The rows come from 4 hidden closed curves, with some noise, and rows from the same curve form a group. Each curve winds through 6 dimensions. The rows are also pushed far along 4 directions, which tell nothing about the answers.
In the rows, zero is written as 128.
Known rows, each followed by its group:
[143 105 148 130  92 104 142 118  88 127 111 128 155 159 136 172 136] => K
[136 114 132 113  56 126 173  38  73 136 139  71 115 152 126 119 118] => Q
[139  95 144 140  93 104 106 102 100 125 125 114 198 193 144 173 113] => K
[130  96 135 136 114 119 144 118 117 126 137 100 121 148 122 132 131] => K
[121 122 125 114  99  96 132  95  84 151 135  58 142 167 153 124 136] => Q
[102 146 125 140 172 127  69 137 158 109 130 159 169 132 142 115 106] => K
[144  95 120 140  94 140 141 111 113 136 149 114 113 125 133 117 131] => T
[131 170  97 120 146 129  85 102 126 135 116 104 156 143 133 129 113] => Q
[122 124 143 130 134 106  93 122 115 138 133 110 190 192 146 151 119] => K
[129 135 124 148 119 155 178 111  95 118 131 164  63  98 118 106 134] => E
[143 119 130 137 155 113 136 219 125 145 121 153 133 125 134 171 166] => E
[106 140 143  99 126 110  97 105 150 106 130 133 193 117 143 122  94] => Q
[111  93 164 140  96 125 153  96 126  88 114 167 106 120 126 116 115] => E
[116 147 124 141 148 135 159 141 125 127 119 162  92 118 126 134 134] => Q
[145 152 109 129 129 126 134 142 118 141 113 112 127 134 115 153 130] => E
[ 98 118 191 121 120 105 117 142 174  94  99 206 186 134 135 169 107] => T
[137 108 115 125 106 117 190 130  78 151 147  79  79 122 129 128 162] => Q
[114 128 156 137 126 126 115 148 134 108 123 203 164 115 152 135 114] => K
[124 175  91 123 156 158 154 148 173 149 118 124  48  69  93 123 152] => T
[117 161 117 129 122 139 105  87 136 114 122 135 143 123 124 114  94] => K
[150 124 131 114 109 117 146 156 120 159 129 106 150 148 126 174 148] => Q
[140 116 142 131 117 141 142 159 153 146 130 167 137 130 128 169 140] => T
[136 115 130 149 138 135 126 155 114 130 131 177 137 132 147 148 140] => Q
[131 155 102 126 164 121 115 153 122 139 116 107 122 132 127 133 141] => T
[115 103 164 144 133 144 137 105 160  83 113 207 118 122 113 140 114] => Q
[127 112 128 141 151 125 131 169 156 125 130 136 125 128 114 145 131] => K
[133  97 143 167 132 150 173 188 132 134 147 191  95 119 125 142 146] => K
[144 148 104 129 148 143 111 156 151 126 124 137 127  97 107 135 128] => E
[111 107 142 133 121 112  99  93 115  91 124 138 152 131 147 108 110] => E
[ 99 132 149 141 158 132 162 130 159  90 111 195 116 117 112 139 102] => E
[151 111 122 135 115 150 151 138 148 147 135 130 111 128 110 159 141] => T
[134 125 117 140 116 172 181 115 161 127 133 152  47  81  89 123 138] => T
[154 112 111 142 119 142 164 134  97 133 141 141 109 116 124 144 142] => Q
[140 102 119 134 128 102 133 160 125 140 139 107 183 166 139 174 117] => E
[111 120 121 132 146 110 143 115 109 115 134 112 121 134 137 116 122] => E
[ 98 137 178 128 134 143 175 120 156 106 120 193 100 123 104 128 114] => K
[123 151  98 148 169 140 106 149 163 103 112 155 107  89 113 116 112] => E
[157  83 141 138  93 129 137 154 106 149 147 146 160 146 148 165 147] => Q
[147 190  74 101 169 123  95 195 166 177 124  72 150 107 119 153 143] => Q
[144  89 152 120  99 134 146 115 119 139 140 128 133 148 128 149 146] => T
[109 152 142 112 147 147 132 144 176 123 122 173 102  80 117 122 136] => T
[118 111 145 138 122 148 173 135 157 115 140 155  85 102 102 113 121] => K
[ 96 130 153 125 119 105 103  57  92  84 107 142 143 143 152  96 104] => E
[114 102 168 119 111 145 140  90 149 107 133 174 123 122 125 124 124] => T
[119 120 155 112 124 141 128  97 150 115 130 155 130 123 122 124 123] => T
[123 139 130 142 138 152 157 110 131 122 120 170  88 121 116 128 126] => T
[ 92 166 171 121 144 140  97 102 184  76  97 230 166 107 115 135  86] => K
[106 132 164 112 128 107 141 133 131 115 113 153 139 130 135 134 128] => E

New rows, each followed by its group:
[ 91 148 140 131 157 114 115 116 125 103 118 169 146 126 152 115 109] => Q
[129 153 102 134 131 125 108 119  94 134 128 114 126 122 144 115 134] => K
[133 151 102 115 181 113  94 201 161 143 130 114 164 112 129 154 138] => E
[109 116 162 144 113 135 135  74 133  84 114 181 137 144 117 136  96] => K
[128  99 141 133 123 119 139 150 106 140 150 116 127 145 142 125 150] => K
[129 115 134 136 114 126 121  97  87 124 133 145 145 149 154 126 127] => Q
[134 124 105 146 125 151 141 110 101 130 143 135  85 105 136  99 139] => Q
[ 94 172 134  87 147 106  63  86 159 115 113 101 180 132 143 105 102] => Q
[119 142 131 125 123 130 105 121 146 138 124 133 147 139 141 124 118] => Q
[126 149 129 126 148 135 147 123 138 114 110 158 119 119 109 149 122] => Q
[123 133 112 129 122 117 157  94  98 127 128  90 110 143 124 122 116] => E
[137 162 109 104 132 137 104 105 152 139 126  89 144 128 112 121 110] => T
[165  81 132 151  98 115 126 173  98 144 140 142 183 162 149 182 140] => E
[125 103 123 124 111 128 128  76 108 123 141  97 106 129 134 105 136] => T
[113 172 137 112 140 161 149  91 141 111 119 159  84  92 101  86 112] => T
[133 150 115 142 143 147 154 129 111 122 122 156  91 107 113 126 133] => E
[117 136 104 131 146 109  75 129 124 118 131 104 164 126 153 106 114] => K
[110 162  97 112 162  99  84 146 160 133 121  80 166 127 137 129 112] => Q
[118 131 140 137 153 138 155 128 122 118 115 168  87 123 119 133 144] => T
[145 124 107 124  93 101 141 130  64 163 133  54 122 147 146 133 155] => T
[143 123 120 132  99 134 145 130 108 167 137  97 108 147 137 134 150] => Q
[138  80 132 142 119 118 142 128  95 123 140 131 132 141 142 144 142] => Q
[112 170 106 109 180 100  53 148 144 143 113 106 191 149 160 140 125] => T
[138  89 164 134  83 127 186  72  69 113 126 155 120 157 126 156 132] => Q
[ 84 157 165 102 116 127 127  62 160  76 102 157 122  96 110  92  91] => T
[ 96 143 136 122 150 134 123 110 137 111 140 132 102 107 127  78 123] => K
[140 151 124 125 112 147 137 115 129 133 122 132 112 113 106 140 132] => K
[114 117 150 110 118 110 120  93 127 107 138 127 184 147 141 129  98] => E
[142 110 140 149 117 111  80 151 118 128 124 162 213 169 154 182 122] => K
[111 152 151 104  94 123 150  58 113 108 110 111 115 128 112 107 107] => T
[157  98 139 128 124 123 152 179 112 169 133 131 130 156 133 187 178] => T
[ 93 137 136 130 110 134 135  54 127  83 118 140  95  99 124  78  97] => T
[129 156 103 136 156 171 143 123 157 110 130 150  69  76  91  87 112] => T
[133 102 144 133 110 124 113 124 105 140 151 118 154 157 145 134 142] => K
[ 91 144 132 120 122 132 118  83 145 106 135 136 121 103 142  77  99] => Q
[144 112 125 141 130 118 127 156 128 125 121 124 145 144 120 153 124] => T
[101 158 127 110 123 105  66  94 159  96 111 107 192 123 134 104  72] => T
[118 131 135 160 173 163 143 182 183 123 113 212  61  94 108 133 151] => Q
[114 185  77 111 196 118  74 197 183 152 139  73 142  95 130  96 124] => K
[148 165  73 109 123 130 131 148 132 176 130  36  87  99 110 128 156] => T
[124 116 132 119 141  99  67 122 116 124 132 110 203 166 162 130 117] => T
[142  95 112 125  74  95 139  83  51 137 139  47 133 150 155 113 134] => K
[109 128 132 114 122  96  78  91 134 103 112  97 175 139 145 113  99] => E
[141  69 179 151  64 126 189  83  62 110 130 164 128 179 131 147 121] => T
[111  64 214 123  31 127 175  18  88  97 132 179 151 172 146 136 106] => T
[115 154  94 111 159 105  92 136 154 118 129  91 171 111 133 125 102] => Q
[128 152 108 134 150 155 145 176 154 145 141 157  83  73 124 113 146] => Q
[110 197 117 103 190 130  97 155 169 126 105 141 127  99 114 118 126] => T
[116 171 108 128 162 145  76 147 171 110 123 170 138  72 129 108 114] => K
[120 171 103 133 136 149 108  93 149 115 120 130 117 108 108 109 100] => K
[124 109 114 153 140 142 164 123 124 112 132 144  67 106 114 118 139] => Q
[139  60 162 165 103 112 132 148  90 131 146 160 172 190 155 170 142] => K
[139 113 132 162 144 162 170 177 151 111 129 216  89  90 103 149 134] => E
[113 140 124 110 137 109  70 111 152 134 122  91 168 150 145 122 118] => Q
[ 93 148 135 121 128 125 154  50 116  90 117 129 104 127 121  93  92] => E
[107 148 131 120 138 115  86 123 127 107 117 142 145 106 151  95 121] => E
[124 139 119 116 102 109 100  91 128 113 122  82 161 129 128 107  93] => T
